The rows are grouped in 3 different ways at once. Each group adds its own fixed numbers to the row, and there is some noise. The rows also spread widely along 10 directions, which tell nothing about the answers.
In the rows, zero is written as 128.
Known rows, each followed by its group in each grouping:
[137 124 121 151 155 145 125 138 120 130 132 120 144 149 140 114  89 128
 117 104 123 114  81 112  83 117 133 123  92] | q678 q21 (3)
[146 146  98 167 144 138  89 129 141 143 123 171 122 147 182  90  92 105
 104  89 125 131 126 113  97  96 113  46  90] | q661 q536 (2)
[119 115  78 116 167 155 103 133 134 187  78 116 112 135 164  87 103 135
  95 107 151  82  98 115  76 130 129 119  83] | q506 q200 (4)
[126 149 119 141 128 160 143 169 133 114  97  90 151 127 148 104 126 138
  85  67  93 100  58 133 119  70 105 123 132] | q506 q607 (4)
[127 107  89 127 149 152 128 139 154 163 154 148 142 135 134  79 105 115
 119  79 101 105 111 137 109 119 141 113 100] | q95 q918 (0)
[123 127 103 135 144 196 138 150 115  81  99 125  81 111 132 141 121 154
  78 141 142 100  99 127 127 123 102 126 124] | q722 q200 (1)
[158 116 113 121 106 176 142 154 128 129 118 106 117 129 113  83 119 149
 116 105 110 124  52 138 118 102  88 151 122] | q661 q987 (3)
[154 108  90 138 154 135  98 174 155 138 156 126 132 195  48  66  97  87
 154 134 170 134 125 119 131 126 132 138 111] | q95 q987 (1)
[134 142 100 166 147 143  98 137 148 117 137 185  96 146 168 109 103 109
  97 120 123 136 147 122 119 103 121  44 116] | q722 q536 (0)
[170  87  81 119 154 194 110 125 126 116 113 138  82 119 130  86 112 128
  98 152 132 126 117 145 116 121  78 116 111] | q636 q21 (2)
[144 138 133 143 149 177 145 145 131  99 112 142  88 131 180 118 133 137
  94 153  91 130  77 126 132 101 103 114 159] | q678 q607 (4)
[ 96 115  83 149 170 183 101 121 114 128 104  98 124 106 136 142  83 143
  74 106 153  73 114 125  88 133 150 121  71] | q636 q918 (4)
[129 140  81 176 179 121  61 121 153 146 142 193 100 159 152 102  90  95
 126 182 161 121 154 101 138 180 166  57  84] | q678 q21 (1)
[120 145 113 147 173 144 104 144 115  98 103 113 132 150 154 129  90 115
  90 131 140  99 125 123 126 127 161  84 107] | q95 q987 (0)
[135 153 142 119 157 158 148 163 111 131  52 104  65 142 194 126 151 142
  94 151 122 108  41 103 124  68 114 130 185] | q661 q200 (4)
[125 111 103 134 158 182 131 138 131 128 121 150  65 135 160 119 120 132
  98 136 128 123 110 111 106 101 124 108 142] | q636 q200 (0)
[170  94  97  97 141 145 120 147 171 187 148 161 124 151 108  35 110 105
 155 123 103 118  91 131 153 132 140 133 139] | q636 q536 (0)
[170 168 100 190 125 147  56 120 141 133 115 207 104 133 199 110  96 134
 125 158 115 152 118 137 120 176  79  64  86] | q678 q918 (0)
[106 168 119 163 166 128 119 156 125 112 126 115 153 158 147 141 100 127
 103 126 134  88  97 111 137 131 198  99 117] | q506 q607 (3)
[132 110 124 115 171 160 153 162 130 111 127 109 130 156 119 101 113 109
 103 140 111 106  94 116 140  98 157 136 152] | q678 q607 (1)
[127 110  96 144 156 180 135 135 133 132 140 137  92 147 145 120 104 135
  92 114 122 141 116 125  66  86  99 120 104] | q506 q918 (3)
[128 122  77 153 215 156  68 128 121 108 106 160  77 173 158 128  86  92
  91 193 192 119 197 101  99 145 152  54  89] | q95 q200 (1)
[158 137 152 165 135 168 120 112 129 161 125 174 101 162 183 116  92 166
 172 159 115 136  52 111 100 174 116 141 113] | q661 q536 (4)
[166 117 125 111 151 187 128 146 121 105  95 122  73 142 117 111 124 157
 134 198 141 111  64 140 159 158 113 172 153] | q661 q200 (4)
[117 184 121 186 165 110  89 147 116 153  97 120 120 180 162 147  95 137
 138 149 171 112  71  88  99 142 164 104 100] | q506 q21 (3)
[132  99 142 120 133 188 174 137 111 128 125  97 155 133 137 119  80 158
 112  54  90 101  59 132  62  94 107 159  97] | q722 q536 (0)
[126 132  89 116 119 195 146 184 132 113  82  97  55 108 100 126 148 164
  90 139 145 105  49 135 144  98  80 160 162] | q506 q200 (1)
[148 131 147 129 196 173 145 139  76  50  76  79 156 135 202 147  94 101
  42  93  94 110 118 129  91  27 116  85 129] | q636 q918 (2)
[133 159 114 167 125 160 115 154 123  99 124 124 120 129 118 142 108 149
 117 124 132 110  67 133 152 134 134 132 122] | q661 q918 (2)
[149 118 101 125 149 141 115 129 144 194 129 162 141 152 165  67 105 125
 137 111 103 116  98 127 105 148 129 119  94] | q722 q918 (0)
[150  90  96 119 146 179 140 128 160 112 162 180 113 123 137  67 119 125
 103 112  96 116 131 147 130 126 105 105 112] | q722 q200 (4)

New rows, each followed by its group in each grouping:
[156 117  78 133 173 142  97 139 154 136 152 167 120 145 113  79 109  99
 128 164 134 111 133 135 178 162 172 106 124] | q636 q918 (2)
[142 114 107 125 170 154 121 129 147 136 133 175  78 153 159 100 107 117
 118 175 124 126 131 126 142 135 146  88 140] | q722 q536 (0)
[138 145  83 161 125 147  98 159 155  83 143 159 105 108 107 103 122 114
  93 136 124 115 116 138 182 129 114  78 124] | q678 q21 (1)
[159  96  93 119 170 156  96 114 142 147 141 168 163 140 161  60  81 102
 112 124  94 112 148 142 109 165 137  88  74] | q678 q607 (0)
[113 110  81 135 164 160 116 149 131 132 137 116  85 145  95 127 110 124
  98 145 161 111 120 118 113 113 159 130 114] | q661 q918 (3)
[ 88 104 126 146 187 145 156 137 133 113 188 125 153 171  94 135  84 118
 133 109 128  85 104 114 120 135 229 137 119] | q95 q21 (0)
[144 130 127 128 125 157 173 181 142 111 131 105  96 142 107 106 148 143
 116 119 105 130  31 131 144  60 103 158 179] | q506 q21 (3)
[156 143  72 162 116 174  72 150 132 152  94 145  95 124 128  95 110 149
 126 116 170 123  79 120 103 153  73 125  86] | q636 q200 (2)
[136 169 111 169 126 147 110 172 127  64 118 117 108 127  99 138 126 134
 103 133 144 110  76 133 184 110 128 103 144] | q661 q21 (2)
[130 166  97 170 150 123  84 148 131 119 118 136 114 137 139 120 117 120
 113 150 152  98  98 111 160 140 169  83 120] | q636 q21 (3)
[118 136  69 185  94 168 102 143 174 145 175 196 113 109 125  86 112 138
 118  87 106 129 103 123 124 152 101  92  85] | q678 q607 (1)
[156  90  66 132 148 159  99 137 170 114 172 187  79 139  94  62 125  91
 113 163 127 142 169 136 163 127 110  80 121] | q661 q21 (1)
[142 146  86 158 149 131  74 137 152 143 132 172 100 137 132  95 117 118
 135 168 142 111 111 123 175 172 158  85 120] | q636 q21 (0)
[127  76  78 113 153 176 155 132 170 125 194 176 100 116 122  76 111 113
  92  98  96 111 138 142 125 101 147  90 120] | q95 q536 (3)
[147 129  98 148 107 169 116 170 150 110 143 144 107 126  82 107 112 146
 125 109 131 115  69 136 143 140 101 144 123] | q678 q200 (0)
[147 126  91 183 143 185  81 146 138 107 126 158  67 153 129 114 114 121
 113 150 156 156 137 116  94 106  71 103 112] | q636 q607 (4)
[130  80 130 111 221 164 146 139 109  97 139  94 134 185 109 125  82  83
 102 141 128 113 141 115 100  74 183 136 138] | q636 q918 (0)
[179 166 114 165 177 138  50 119 101  82  66 152 125 146 218 109  87  92
  78 175 141 129 154 127 138 134 113  24  98] | q636 q987 (2)
[143 127 125 148 181 131 107 138 140 151 137 168 116 199 170  89 106  88
 135 155 115 147 138  98 110 111 158  82 135] | q661 q607 (0)
[157 124  68 110 178 167  67 135 110 148  40 106  90 120 166  98 104 117
  72 180 160 105 128 132 108 132  88  97  92] | q678 q918 (1)
[ 89 117  83 162 182 141 100 134 138 159 135 136  94 169 130 127  92 111
 103 119 164 115 136  96  72 110 164  88  93] | q506 q21 (0)
[112 149 123 165 149 183 125 116 108  96 105 142  88 106 179 163 106 169
  99 169 123  95  73 115 139 162 143 111 121] | q636 q21 (1)
[150 139  97 180 153 154  82 130 142 127 145 185  63 157 128 122 111 132
 151 192 165 143 104 113 151 173 134 109 127] | q636 q21 (2)
[ 93 116  62 134 161 150 100 128 147 175 120 152  71 123 139 102 120 134
  93 139 151  92 120 115 118 143 156  88 101] | q722 q21 (0)
[134 102 102 134 164 167 121 111 121 165 147 129 157 137 131 106  73 145
 133 116 125  92  95 123  83 173 163 152  65] | q636 q918 (3)
[145 139 111 160 130 174 131 153 148 123 151 166  76 155 135 114 132 146
 144 164 128 145  80 123 127 139 116 134 142] | q95 q607 (3)
[121 132  57 161 180 183  51 133 116  74  77 124  67 110 147 137 105 117
  49 181 179 100 180 133 130 133 119  57  94] | q636 q607 (4)
[168 138 114 137 137 183  96 127 102 100  70 117 126 115 158 110  94 148
 100 162 126 107  88 139 136 163  89 116 100] | q636 q987 (1)
[145 147  89 179 154 141  68 162 143  93 139 156  51 179  83 137 103 106
 127 198 202 151 148 109 146 121 133  89 129] | q661 q536 (3)
[161 138 111 153 158 147  92 127 154 157 124 185  74 172 153 104 101 138
 165 205 149 142  91 120 143 179 128 120 131] | q506 q536 (4)
[139 135 126 180 119 159 131 138 141 120 156 170 101 153 146 109 113 129
 131 110 106 154  90 104 103  98  90 102 117] | q661 q21 (1)
[151  93 108 121 170 194 111 103 119 135 118 134 149 124 158  89  83 145
 114 136 106  88 111 141 102 178 132 134  74] | q636 q607 (4)
[155 146 108 153 149 160  98 138 116 122 110 139 139 146 141 119  86 145
 137 129 154 100  82 131 113 179 126 128  85] | q95 q200 (2)
[119 129 164 185 150 176 171 135 126 104 161 143 123 176 171 154  93 145
 129  86  88 158  68 105  51  69 103 148 124] | q506 q918 (4)
[119 123 104 132 184 162 118 122 127 112 109 152  71 135 166 126 102 122
  87 204 138 107 123 111 146 156 166  94 133] | q678 q987 (1)
[130  99  96 111 179 154 138 145 135 131 143 122 106 154 114 101 115 105
  93 140 126 109 127 121 123  96 170 121 132] | q661 q918 (3)
[149 121 113 165 142 173 106 133 138 118 138 162  56 169 121 112 108 135
 139 191 150 158 106 116 124 144 103 129 132] | q661 q987 (4)
[117 105 122 101 154 184 173 141 111 111 110  95 161 107 165 110 101 143
  71  46  79  69  80 139  87  89 136 126 107] | q95 q200 (0)
[181 114  82 137 128 191  73 116 104 128  75 117 107 113 141  92  89 158
 103 141 145 121 103 150  78 159  40 118  45] | q661 q21 (3)
